The same things were measured in two ways. Each way mixes the same 11 hidden numbers, adds some noise and spreads widely along 6 directions of its own, which tell nothing about the thing.
Some things both ways: the first way, then the second way.
[-14  26  23  10 -19   7 -28  -5  18 -29 -16  20  -6  11   9 -33   6  13
 -34  48   4 -18   7  -3  13]
[ -4  48   5   2  13 -41 -42 -31 -19   3  -5  16 -38  43 -37   9  49   4
   1 -41 -13  -7   0 -17   0]

[ 40  28   4  32  15   7  20 -16 -11  15 -27   8 -29  -4  -4 -16  20  25
 -23  10 -13   8  10 -25  17]
[  6 -34 -31  11   0  -6  27 -16  -7  15  -3  18  15   6   7  12 -17  -5
 -25  12   8 -12  -5 -17   8]

[ -8  39 -69 -33   2 -16   5   7  -7  33  33  11  -5   0 -48  13 -18 -19
  34 -24 -15  -3 -14  67  -2]
[-43 -18 -19 -28 -21 -25  18 -24  -5 -36  -1  12  56  -7 -21  20  31   4
 -25 -29  32 -38  17   9  -2]

[ 26  44  15  17 -27   1  39  20  22  46  10  15 -33 -18 -22 -10  -9 -14
   3   7 -12   4 -13 -12  -2]
[-49 -12  13 -19 -29  18  21  -3   6   5 -13   0  30 -40  18  -7 -36  15
  -2   6  25  53  15  12 -18]

[  7   2 -15   1 -11   2  20  -2  20  -5   2 -24   1  -8 -48 -32 -28 -37
  -2   6 -24 -33   8  19 -14]
[-58 -46 -16 -46 -38  50  60   3 -29  40  -4 -51  57 -40  17  16 -65  16
 -12  12  26  73   3  -3  12]

[ 14   3   5  28  10  -6  42   5 -28  51   6  20 -34  14  13 -30   9  25
  13  47   4 -28  -3 -26  20]
[-53 -13   5   1 -41 -18  57  21  -2   8 -21  11  41 -37   5  16   2  -9
  10  -1  25  -2  34 -10  -2]

[ -9  12 -16  57 -12  15  20  56   6  24  39  47 -21   1 -38 -44  -1  26
   8  11 -52   9   2  31 -26]
[ -1   1 -15  51  34 -56 -10   7  18 -13  32  18  18  12   3  -4  39  30
 -21 -23   6   5   3  -8 -31]

[ 16 -13 -42  33  26 -13  17  10 -13   1  41 -14  -7   3 -50   6 -10 -16
  -1   0 -33 -29  30  23  12]
[ 64   7   9 -88  38  53  -8 -21 -33  14  26  -7 -18  20  39  23  17  23
  17 -16  25 -37 -19  14  63]

[ 25  29 -34  31  -6  -1 -26 -12  17  10   4   8  24  43 -19  -5   7  -4
  -6 -22  -4  23  -1 -23   1]
[ -2 -32 -15 -46   5  37  12  26  -7  -3 -62  24  30  19  31  19 -44 -43
  -1 -17  11 -21 -10  23   1]

[-10 -19 -42   9  42   9 -24  32 -17 -20  28  14  20  -4 -41 -17  -4  17
 -10   8  -9  -5  30   7  -7]
[  1  18  23  10 -17 -26   1  -5 -20 -30 -27  34  -9  -4   7 -16  35  -3
  28   0  16  -7  24   0   2]

[ 17   0  -9  -1  -5   5  11 -13 -34  24  36 -28 -42 -11   1  14   8  -8
   4  35   0 -39  21  38  36]
[ 17  -7   6 -47 -21  12   2 -19  14  15 -15  26   0  -8  -1  16 -12   2
  -1   4  24 -41   2   7  28]

[ -9  25 -39 -29  40  -9   2   2 -23  -2  -3   3  10  34 -37   9  -1   6
 -52   9  27 -15  13 -57  42]
[ 24  15  25 -39  20   0  17 -12 -46 -39  21  20 -26  27  32  12   1  -4
  20  36   7   3  18   1  29]

[ -3  10  17  -7  19  33   1  13 -41  14   0   8 -53 -42  22 -25  24  46
 -13  50  22 -11  24  13  20]
[ 16  14  21  20 -13 -22 -58 -39  37  49   2  16 -71  29 -41 -12  29  20
   8  31 -37  -4  -3   2 -56]

[ 54  31  44  96  21 -44 -35  21  79 -24   3  32  14  -2 -60  17  -1  12
 -18  -5 -48  51  26 -31 -12]
[-19   7  16  29 -13 -50  -5   8   2 -43 -47  42  36 -13  -5 -25   9 -28
   0 -25  22 -17  15  19  -2]

[-10  48   5 -20 -20  -8  53 -33 -17  48  -3   7 -34   2  27 -13 -13  10
  46 -13   9 -42 -23 -40  32]
[ -9 -27  28   5 -10   8  16   6  17  27  13  -1   9 -11   8   2 -34  -9
   7  30 -12  39 -14   9 -12]

[ 25  10  13   4 -17  13  15   0 -19  23  20 -16 -18   5  13  -7   3 -19
  -8  10  34 -32  11 -32  50]
[-16 -14  23  -5 -40  -2  32  23  10 -15 -54  46  37 -30  38 -21 -45 -14
  24  15  42  17  37  15  16]

[ -4   2 -43  15  24  23  22  30 -16  -9  32  14  10 -21 -55 -19 -15   1
 -17 -36 -49  -5  31   6   2]
[ -2 -44  -8  52 -12 -36  35   8  24 -27  -9  51  59 -27  28 -30 -60  -6
 -20  30  26  37  10   4   7]

[ 17  25   9  -2  -1  -7   4  -5  23  -9  15 -32  -1   9 -60  15 -23 -16
 -29 -24 -19  -6  30  -6  21]
[-34 -15  -1  -8 -39  -2  14 -12   8   0 -33  36  17 -18  11   6 -44 -29
   6  25  13   3  15   3 -12]

[ 62  43  37  66 -63  10 -11 -38  58  24 -18 -32 -36  -6  13 -21  14 -19
  30   4  -8  16  -9  22 -20]
[ 20   4 -22 -23  -1  37  -4 -24 -33  10 -11 -14  -9  -8  29  -3  35  31
  26 -38  25   2 -22 -15  23]

[ 45  43  39  51 -17  17  24   0  17  48 -15  12 -48 -11  18 -14  32  36
  -9  31  13  36  12 -36  -5]
[ 46 -24  -2   1  23  -2  -5 -12  11 -10  60  -2  -8  29  27   0   7  39
   6  37  -9  37 -12  -8 -13]

[  1  -5 -19  14   0   9 -23 -34  -4  10  12 -33 -24 -10 -24 -12  -6 -58
 -42  20 -19 -28  16  50  28]
[ 80  -7  -4  -7  61   1   3 -28 -20 -12  80 -19 -11  15  11   0  41  77
 -42  -5  13  -9 -29  -6  49]

[ 17   3 -40  26 -27  45 -33 -23  12  28  -1 -19   0  12  13 -20  17 -48
 -42  31  20  12   2 -13 -18]
[ 21  -2  18 -20  -3  44  24  15 -13   6  25 -14 -35 -23  56  10  -5  41
  18  25   1  45 -16 -15  -2]

[-29  20   9 -10  30 -40  28 -22  -6  19  26  -5  -8   6 -71 -11 -60 -22
   4 -78 -58 -33  13  12  60]
[-21   2  25  34  -2 -40  27 -19  12 -20 -36  52  18 -20 -24 -25  37 -20
  -5 -24  14 -27   0   8   1]

[ 20  46  33  37 -21  -7   8   0  22  31 -12  -7 -50  28 -16 -22  14  24
 -15  36   4   3  -1  -6  11]
[-26  17   2  17 -15 -43   9 -15  -6  -6 -11  36 -17   1  -9   3  41  -2
  10   7   0 -21  32 -21 -34]

[ -33   68 -102   39   23  -36  -35    1   32  -36   14   28    7   24
  -72   17  -10  -26  -15  -37  -39    1    0   14   -8]
[-12  40  44 -10 -28   2  -4 -16 -23  28 -18   8 -83 -11  -2   4  38  10
  29  20  -5 -14  28  -7 -18]

[-15  71 -70   3 -17 -12   6  -2  -2  21  36 -19 -38  36 -64  26  -8 -25
  -8 -39 -26 -14  -2  42  30]
[ 30   6 -31 -17  30 -11 -10 -28 -12   6  46  10 -33  12  14  34  35  34
 -24  16   6 -57   7 -14 -11]

[ 25  36 -37  -2  13 -17  -7 -40   0  29  -3   8   4  10 -17  30  -1 -22
  -1 -15 -15   9 -14  -9  16]
[  9   8   6  42  -3 -53  31 -19 -15 -55  28  34   6 -25   6  10  58   3
  -9 -16  18 -47 -11 -13  32]

[-17  48 -99 -23  20  15  -8  -8 -36 -32  12  33  42   8 -15  17  -9 -27
 -35 -86  -3 -16   6 -72  56]
[ 47 -15   5  43  22  -3  -3  18   0  27  15  17 -39   3  61  -1 -55   4
 -12  38  -5  24 -15  -3   1]

Other things, the second way, with their names:
k138: [-17  22  46  -9 -51  22   3  17  -6 -18 -58  40 -35 -33  48 -13 -60 -12
  41  25  15  54  10   3   6]
k668: [  9  16  -3 -12 -13  19  18  22 -46 -22 -20 -11 -32  -1  39  12  14  35
  14 -15  14  35   2 -27  10]
k779: [ 41 -19  -1  50   7 -60 -52 -32  50 -35  43  35 -21  41 -13 -14  19  14
  -9  43 -29   2 -17   0 -47]
k722: [-24 -53 -14   9 -46 -14   3  19  41  22   5 -18  34   4  -8  23 -73   5
 -39  31 -10  41 -15   1 -22]
k530: [ 35  -2  44  39  38 -20   9 -18   5 -12  55  22 -11 -14  37 -33 -19  29
  -7  41  11  52   1  10  15]
k671: [ 43  -3  43  -8  -5  34 -25  10  34  31 -38  32 -41   8  35 -45 -65  33
  20  35   9  81   5  16  -3]
k182: [ 35   5  13 -40   9  10  -8  -9 -25 -44   2  14  -2  13  13 -18 -15  13
   1  36  14  10  14  15  13]
k823: [ -1 -27  30 -77 -49  37   3   6  -1 -18 -49  21   7  37  11  21 -68 -17
   8  13  19  25   6  23  33]
k379: [-39   6 -37 -10  21  11 -18 -21   1  81 -22   9   5 -22 -18   9 -29 -38
 -22   2 -16 -34  -3   7 -44]
k521: [ 39   5   0 -57  22  41 -20 -38 -15   7  -9  15 -14  22   9  -1  13 -13
  19   0  -3 -40 -28  18  16]
k482: [ 14   2   5  -9  30  -1 -23 -12   9  28  -5   5  -9  25 -31  -4  12  20
 -26 -37 -10   0 -26  10  -2]
k364: [-35  -6  -8  41 -24 -27  18   4  24  17  10  23  19 -60  26  -1 -41   9
 -18  25  18  17  15  -5 -20]
k670: [ 12 -46 -49 -24   0  11  81  23 -49  -3   7   1  58  -7  59   8 -26  26
   7  42  54  16  51 -27  37]
k697: [ 29   8  40 -12  39  -1 -14 -11 -17  28  67 -15 -51  18  31  28  -3   2
   5  43 -20  -3  -5  15  -5]
k315: [-35 -11 -14  13  -5   5  -2  -4 -15  29 -18   7  -1  13  23  11 -47 -33
  16   8 -16  54  -8 -10 -28]
k804: [-61  17   6   0 -62   7  -1  -4  -8  21 -28   5 -41 -40  -7  13 -32 -32
  16  56 -28  17  10 -14 -60]
k575: [-57 -57 -78  17 -11 -21  -1  21  20  40   8 -31  62   0 -11  48 -56 -36
 -56  14 -22 -12 -11  -3 -82]
k419: [-42  -1  45  -5 -50  21 -12  31  24  62 -59   8 -28 -22  19  -6 -62 -26
  33  36 -13  41  18  24 -56]
k452: [ 19  29  42  -5 -12  14 -10  19   2  33   4  -1 -41 -33  45   8   6   7
  48   8   6   0  -8   3   9]
k365: [ -8 -49  -3  16 -15 -19  31   9  21 -12  31 -14  46 -25 -17   2 -17   8
 -38  54  -9  -5   2  14 -33]
k501: [-13  -7  -4   0 -56   6 -17 -12  33  41  11  -7 -21 -43  10  11 -11  19
   8  34   4   0  -4  -3 -33]
k34: [  2  23  25 -45 -13  34  -9 -17 -21  25  -9  -8 -59  -2  11  12  10   7
  28  20  -9  -4  -1  -3 -14]
k873: [ 24 -18  15  61   2 -19  29  26  -7 -44 -24  23   9 -34  18 -54   4  12
  -7  22   4  28  -4   2 -13]
k51: [-56 -41 -59 -18 -28 -29  14   1  11   2  -4  -4  98 -12  -8  34 -20  -4
 -34 -26  38 -18  22   6 -13]
k310: [  9 -35   4 -65 -25  62   7   5   8   2 -48  11  -6   7  16  -1 -76  -3
  -8  42  -4  29 -15  15 -11]
k918: [-17 -53  15  20 -19  -8  52  35   0 -40 -39  29  52 -14  21 -41 -48  -7
   2  54   9  61  31   9 -26]
k619: [ 15 -14  -5   4   1 -12  -1  -3  -1  30  10  12 -12  12   9   4 -13 -12
  11  52 -14  -9  13  -5 -17]
k292: [-27   3   6 -71 -26  21 -13 -21   4  29  -4   1  -8   3 -16  34  16 -10
  22  16  -4 -42  15  15 -38]
k404: [ 29  -1 -13 -49  22  45  -8  -7 -24   6 -33   1  -8   4   7   9  11  -4
 -11 -32   3 -45 -28  13  13]
k928: [-21 -18  44 -10 -44   8  34  -4   5 -38 -33  31  -4  -9  25 -12  -7   5
  28  23  17  44  18   2  -6]
k79: [ 26 -27  11  24   1 -11  14   8  -1 -16  42 -10   8 -10  44  -3 -11  26
  -6  34  11  33  -5   4   3]
k227: [-43 -18   8 -54 -40  15  -9  -1  29  23 -46  24  10  16 -14  37 -43 -43
   5  -4  -3 -12  -2  18 -25]

Some of these things the first way, each followed by its name:
[  3  36 -71 -14  59 -24  29  28 -32  -4   7  35   9  10 -49  22  -5   6
 -21  -9   1 -17   2 -62  32]	k697
[ 29  26  39   7  27 -30  26  13  -2  36  22 -17 -40   3 -46  23  -9  23
  -4  16   4   1  27  -6  34]	k292
[ 33   8 -68  26  17  12  18  46 -11  14  20  36  -5 -21 -29 -10  15  19
  29  23 -21   6  -7  19 -43]	k79
[ 22  -2  69  67  27 -13  32  46  18  20   1  -2 -40  12 -62 -52  -8  64
  -6  33 -35   6  23 -17 -11]	k918
[ -6  48 -22 -12  30   4   4  31  -1  -2  28  34 -10 -30 -44  20  -6  49
   6 -46 -22  39  32  13  -2]	k779
[ 23  24  -6 -12 -41  18 -19 -22   9  14  32 -50 -28 -20  -2  29  -3 -43
   6   0  13 -21  18  32  17]	k501
[ 30  70   9  14 -33  -9  29  -2   7  24 -10  54 -37 -13  38   5  25  42
  43  37   0   5 -25 -10  -2]	k722
[ 32  24  41 -32 -33 -19  44   6 -17  25   8   5 -37  13   1  -4   4  41
  38  62  18 -43 -11  29  31]	k823
[-19 -13 -29 -23   9   4   4  -8 -50  29  45 -24 -16   6 -28 -17 -22   7
  40  -8 -28 -46  -5  42  22]	k404
[ 12  36  29   4  -1  -1 -21  -5   4  18   0 -14 -34  13   4  17  13  13
 -25  47  38  -3   9 -41  28]	k182
[  3 -18 -23 -23  -4  30   9  19 -14  31  19 -19  -4   3 -40 -38  -8  -5
 -13  29  -1 -10  11  51 -13]	k928
[-18  32  -8 -23 -38   2  34 -15  -2  19  21 -46 -35   7 -41 -17 -38 -66
 -19 -19 -12 -65  -7   9  47]	k530
[  0   3 -55  10  39   4  -7   9 -27  38  20   9 -25 -14 -15   3  10  27
  30  42 -10   3  -2  17 -32]	k365
[ -5  25   1 -48 -46   8  22 -11 -21  31  26 -17 -19  31   4  -8  -7   7
  18  27  20 -44  -7  27  33]	k227
[-43   8  29 -15  -2  13  41  32 -30 -10  58   1 -25 -18 -43 -32 -45  -4
 -23 -53 -35 -55  44   7  75]	k671
[ 20 -35 -33 -43   3  45   8  41 -52  24  41  -1   2 -28   0 -20   7   1
   2  42  29 -22  16  41   6]	k51
